The first 10 rows are patterns. Each new row is the sum of 2 different patterns, raised or lowered, with some noise. Before adding, each is slid sideways (what falls off one end comes back at the other) and multiplied by a number that may be negative. Names go in the order of the patterns.
(in the rows, 128 means zero)
Known rows, each followed by the names of its patterns:
[117 115 122 159 116 114 114 131 155 151 116 135 113 117  98 137 157  94
 121 135 162 141 103 101  92 135 164 148  91  92 153 138 148 137 134 130
 137 117 134 127 138 133 111 107 164 113 124 104]
q722
[164 139 102 157 104 124 108 149 163 110 125 129 131 140 105  93 113 122
  98 116 140 150 144  94 149  93 109 156  91 128 126 108 136 113 163 158
 118 142 117 163 152 139 152 153 154 114 141 155]
q343
[ 99 143 101 157 152  97 134 152 113  93 116 130  98 156 114 113 112 150
 143 124 132 112  96 137 115  92 106  96 138 160 140 137 141 110 143 156
 122 150 154 145  99 115 112 104 120 118 118 120]
q791
[138 110 157  99 142 149  97 152 109 140 133 100 157 161 135 145 146 126
 109 124  91 111 157 157 109  97 139 158  94 109 123  92 120 125 165 158
 124 154 129 135 131  97 133  94 161 124 117 110]
q55
[108 124 142 151 139  93 131 119 144 150 108 118 108 108 135 146  95 115
 123 109 158  92 120 127 123  97 137  99 162 119 134 109 113 163 108 102
 108 157 106 158 162 141  93 125 156 160 100 115]
q534
[128 142 142 165 118 137 120 143 102  97 117 142 113  92 127 102 117  93
 134 128 113 132 142 116 107 163 151 122  94 152 129 140 150 114 119 104
 159 138 136  96 132 131  93  97 118 124 131 102]
q200
[133 150 113 154 152 107 144 121 106 160 142 133 160 116 157 128 158 105
  93 155 119 119 152 149 101 161 112 135 119 120 143 159 138 154 143 135
 100 156 108 120 164 121  96 120 148 147  97 120]
q479
[155 158 117 117 148 125 139 127  94 134 102 140 114 110 122 155 127  98
 165 163 145 122 149 114 115 154 101 158 147 164 152 156 124  96 111 141
  97 129 152 141 123 105  93 112 117 113  95 101]
q723
[132 157 159 124 112  98 165 116 105 147  93 146 125 111  93 100 139 100
 101 133 147 123  97 114 103 149 161 123 107 137 110 161 151 140 148 160
 162 127 120 157  93 112 137 153 155 139 157 151]
q360
[134 164 105 146  92 122 102 164 119 140 140 146 102  97 122 139 161  92
 141 125 103  98 111  96 123 150 165 148 144 140 156 120  95 101 134 146
  98 151  96 165 114 151 118 157 104  97 134 112]
q596

New rows. What belongs after each?
[130 165 158 144 178 128 104 109 149 181 188 143 133 164 179 177 120 111
 149 158 113 149 132 146 177 131 157 148 146 159 133 108 136 168 119 101
 120 138 122 168 163 110 172 101 115  87 122 127]
q722 q723
[ 88  87  63  53  43  68  49  59  65  45  63  92  65 108  50  98 102  67
 107  39  91  99 114  92  44  86 105  68  67  85 123  80  71  81  55  71
  69  61 104  68  76  63  36  34  72 103  63  43]
q722 q360
[ 95 149 142 149 127  87 116 105 137 133 124  95 148 118 106  88 122 128
 131  75 127 152 108 131 101 131 100 144 110  74 125 112  95  69 106  82
 117 109 139 114 127 124 116 103 106 170 167 122]
q200 q723
[ 99 146 119 156 132 153  94 107 129 129 149 149 108 138  96 130 122 144
 116 137 134 159  92 104 122 133 137 108 122 146 107 114 108  96 146 134
 149 135 153 129 169 143 111  91 132 157 123 132]
q534 q596
[165 132 153 102 125 167 135 132 154  96 106 137 101 119 103 142 146 102
 146 137 110 105 110 144  98 132 133  87 114 158 154 145  94 161 158 117
 142 131 122 138 176 146 131 171 138 119 117 116]
q479 q360
[115  93  93 106 122 114  87 140 107 109 145  95 127 108  85 104 103 148
 122 118 107 126 138 143 118 147 125 116 108 117 131 156 113 105 115  88
  98 114 128 148 108 116 103 105 116 102 104  86]
q343 q596
[109 100  86 119  61  65  94  67  70  79 113  91  77 138  79  63  73 101
 137 135  96 109  91 111  89  82  95  78  97  83 123  96  72  99  62 117
 110 120  78  74  92 105 135  74  74  86 103  74]
q722 q723
[164 188 220 157 206 165 130 146 153 138 181 180 186 193 173 169 188 187
 156 159 192 195 157 196 148 222 149 211 151 187 171 146 163 174 200 211
 148 206 127 176 157 216 155 177 188 189 160 168]
q791 q596
[151 129 151 128 144 135 151 161 173 133 171 125 150 161 143 161 179 146
 147 135 154 159 173 127 167 136 147 120 142 164 141 160 125 153 152 120
 107 123 125 127 151 171 166 161 136 171 120 113]
q343 q596
[131 174 161 138 138 123 138 173 140 163 163 162 126 127 117 130 110 119
 127 138 123 150 128 165 158 123 152 154 115  90 143 132 100 166 108 131
 115 143 129 117 141 107  98 146 136 103 104 100]
q791 q360
[127 147 179 100 122 137 171 155 135 146 123 143 149 165 114 132 123 176
 109 119 173 100 165 137 140  93 101 148 102  94 145 166  98  82 117 128
 134 156 117  98 147 119 174 130 132 141 184 161]
q200 q360
[148 160 138 155 107 132 109 173 129 154 145 168 145 127 125 158 181 118
 161 146 142 120 128 128 135 145 171 168 133 134 162 154 110 123 137 147
 127 165 133 148 129 150 150 157 123 139 163 139]
q200 q596
[137 137 109  86 142 132  87  74  97 114  94 141 115  86 132  97 119 102
  92 100 104 131 115 114 154  95  94 111 140 140 127 109 105 129 161 146
  74  75 135 127 114 122 111 119 142 108 139 107]
q722 q723
[180 126 135 138 121 152 124  97 130 139 115 110 134 143 137  99 145  97
 112 143 106 118 146 125 126 122 176 156 107 142 124 153 168 136 149 146
 169 127 143 158 163 128 113 153  92 120  99 157]
q343 q791
[167 126 159 113 126 164 104 161 182 158 161 171 137 104 112  91 111 154
 147 126 129 159 157 101 135 114 121 105 142 153 170 116 173 154 137 145
 105 117 119 156 151 133 138 125 125 156 104 140]
q55 q596
[109 130 149 118 158 161 158  91 157 117  91 135 184 140  85  94 146 125
 145 125 111 105 102 175 105 154 131  90 153 156 135 122 112 117 140 160
 122 140  93 177 147 128 138 151 101 161  87 115]
q791 q534
[ 85 140 170 121  66 120 146 112  70 105 121 148  82 145 159 114 168 107
 112 147 150 105 129  99 164 115 121  98  67 139  88 114 147 131  96 166
  97 113 141 134 131 128 151 150 151 149  83 147]
q200 q479
[199 218 163 189 202 216 180 145 132 132 181 160 159 144 231 244 180 157
 214 215 191 204 156 219 151 191 182 160 161 219 200 122 194 224 226 149
 198 153 147 216 163 232 172 201 198 238 179 149]
q200 q723
[153 175 152 148 127 181 134 124 167 116 164 163 151 127 189 124 163 109
 144 143 169 159 122 162 165 138 134 147 109 133 126 151 142 125 122 146
 142 161 156 120 137 148 157 145 142 114 139 159]
q534 q479
[110  72  30 101 112  84  85  67  99  57  52  62  69  61  56  87  83  78
 115  34  72  76  63  80  69  61  73  82  87  77  67  94  50  61 110  35
  64  68  70  67  62  64  72  77  72  51  78  71]
q55 q479
[150 147 168 164 133 147 139 163 144 137 173 168 174 141 160 176 134 146
 165 128 151 137 175 147 167 160 167 125 148 184 144 177 172 159 144 146
 147 154 129 160 152 137 152 145 177 139 143 133]
q200 q479
[104 146 117 154 130 172 148  92 134 150 127 158  87  86 110 113  88  94
 146 161 123 127 162  93  95 138  92 112 114 111 122 102 170 174 150 114
 135 182 141 171 139 156 165 146 168 149 188 163]
q343 q360
[108 162 138 156 130 159 146 125 139 119 152 193 120 182 127 160 121 159
 159 159 160 166 130 144 172 169 181 148 171 141 123 124 161 118 173 183
 161 193 164 164 188 143 139 111 144 170 123 175]
q343 q596
[ 79  94  72  70 108  64  85  91  89 103  65  73  95 101  91 134 105 122
  90  70  99 102  77  86 106 137 112  88 104 139  86  78  74  63 121  80
 147 132  69 144  97 106 115  71 110  52  91 104]
q343 q55
[134 147 117 149 172 137 121 129  87 111 129 138 124 118 167 165 125 143
 162 131 123 116 129 127 100 152 103 129 126 143 106  90 165 138 126 129
 155 114 104 143  98 168 167 151 141 157 115 129]
q723 q360
[ 78 123 121 106  96 121 142  93 111 141 110 118  84  89 126 126  83 115
 114 130 110  91 157  63  97 148 111 127  97  80  99 110 171 160  84 103
 123 156 153 133 144 144 149  97 129 143 155 130]
q722 q343
[161 178 184 114 134 147 167 145 137 148  93 178 164 176 119 154 148 128
 173 138 148 166 119 195 109 146 111 167 155 166 173 181 119 106 166 169
 182 127 138 177 130 123 137 146 136 189 158 180]
q534 q596
[161  95 150 143 176 113 123 129 186 138 122 151 110 111 156 161 195 145
 189 115 155 137 110 135 133 194 143 127 104 177 119 174 136 181 173 135
 166 111 130 132 107 158 153 155 182 181 137 116]
q55 q596
[100  74 147 140 173 117  75 159 153 134 112 125 131 114 145 121 117 126
 151 123 110 164 105 101 112 107  90 107 132 126 145 129 135 166 132 133
 157 109 140 125 150 130  89 109 114 153 130 100]
q722 q791
[137 114 117  98  77 109 119  61 106  70  98  89 132 135  58 114 103  97
 101 117  71  99  84 113 114  72  74  96  66 108  68 114  81 113  88  81
  90 148 102  90  74 115 127  85  70 101  98  68]
q534 q479
[134  71 132 131 104 128 124 111  97  93 101  83 167 166  72 100 146 128
  62  93 119  60 132 103 135 131 129 153 114 125 106  63 126  78 116  97
  84 111 150 113 149 106 115 148 114 130 116 149]
q791 q55
[171 139 175 169 161 190 183 145 147 150 149 116 150 137 169 203 141 112
 170 147 190  92 156 138 179 115 197 195 125 178 142 101 194 150 186 186
 159 151 157 166 124 104 196 167 152 167 143 154]
q479 q596
[ 80 129  73  91  99 115  74 112  86 113 113  62 124  65  94 116  66 126
 136  87 102 106  82  90  78  68  65 134 143  70  78 110 113  61  98  75
  76  89 100 134 114  77 112  83  96  98  96  83]
q55 q479
[120 123 151 154 129 144 128 126 142 135 105 166 178 180 151 165 146 157
 158 108 141 164 176 144 177 122 151 124 170 124 164 145 134 147 122 129
 159 122 148 106 124 146 184 132 144 167 155 136]
q723 q596
[149 125 130 158 126 122 102 119 120 124 151 136 158  83 112 108  97  95
 144 174 105 127  97 134 122 151 154 135 126 177 139 105  77 119  92  90
 118 119 159 168  99  97 149  82 167  70 137  86]
q479 q596
[104  76 117  90  97  58 132  38  87 138  51 124 102  73  88  70  90 139
  70 104  79 119 113  61  70  89 100 102 102  33 120 109  72  89  72  30
  73  71 116 112 118  91 111 107  62  75 134  72]
q55 q479
[103 141 132  70 136 129 114 154  95 107 130 159 159 117 103 167 113 102
 155 122 133 145 101 143 106 114 132  66 129 142 165  70 164 107  59 121
 185 137  82  74 179 146 139 107 126  76  93 176]
q534 q479
[108 130 138 105 140 107 140 122  95 159 167 155 126 151 144 105 149  96
 122 166 170 133 106 154 172 108 108 127 122 134 147 153 138 134 163 129
 152 121  98 135  99 141 110 128 123 127 138 165]
q55 q360
[101 131 111 173 162 152 182 123 130 122  91  94 148 168 114 192 124 151
  97 174 154 159  83 142 160 125 175 180 114 121  79 133  92 173 122 142
 175 150 148  77 134 157 184  97 161 108 139  98]
q55 q596
[162 137 116 176 103 138 138 128 159  93  98 130 115 109 124 162 137 156
 137 103 123 139 176 135 121 154 139 151 174 144 141 102 126 154 126 139
 145 141 158 121 156 129 130 164 161 117 174 112]
q343 q55
[123 111 121 133 111 106 100 113 114 117 131 108 111 141 115 132 130 136
 122  92 152 107 102 117 108 117 144 155 120  90 117 126 144 110 120  88
 103 111 108 121 142 109 121 129 121 141 123  79]
q722 q791
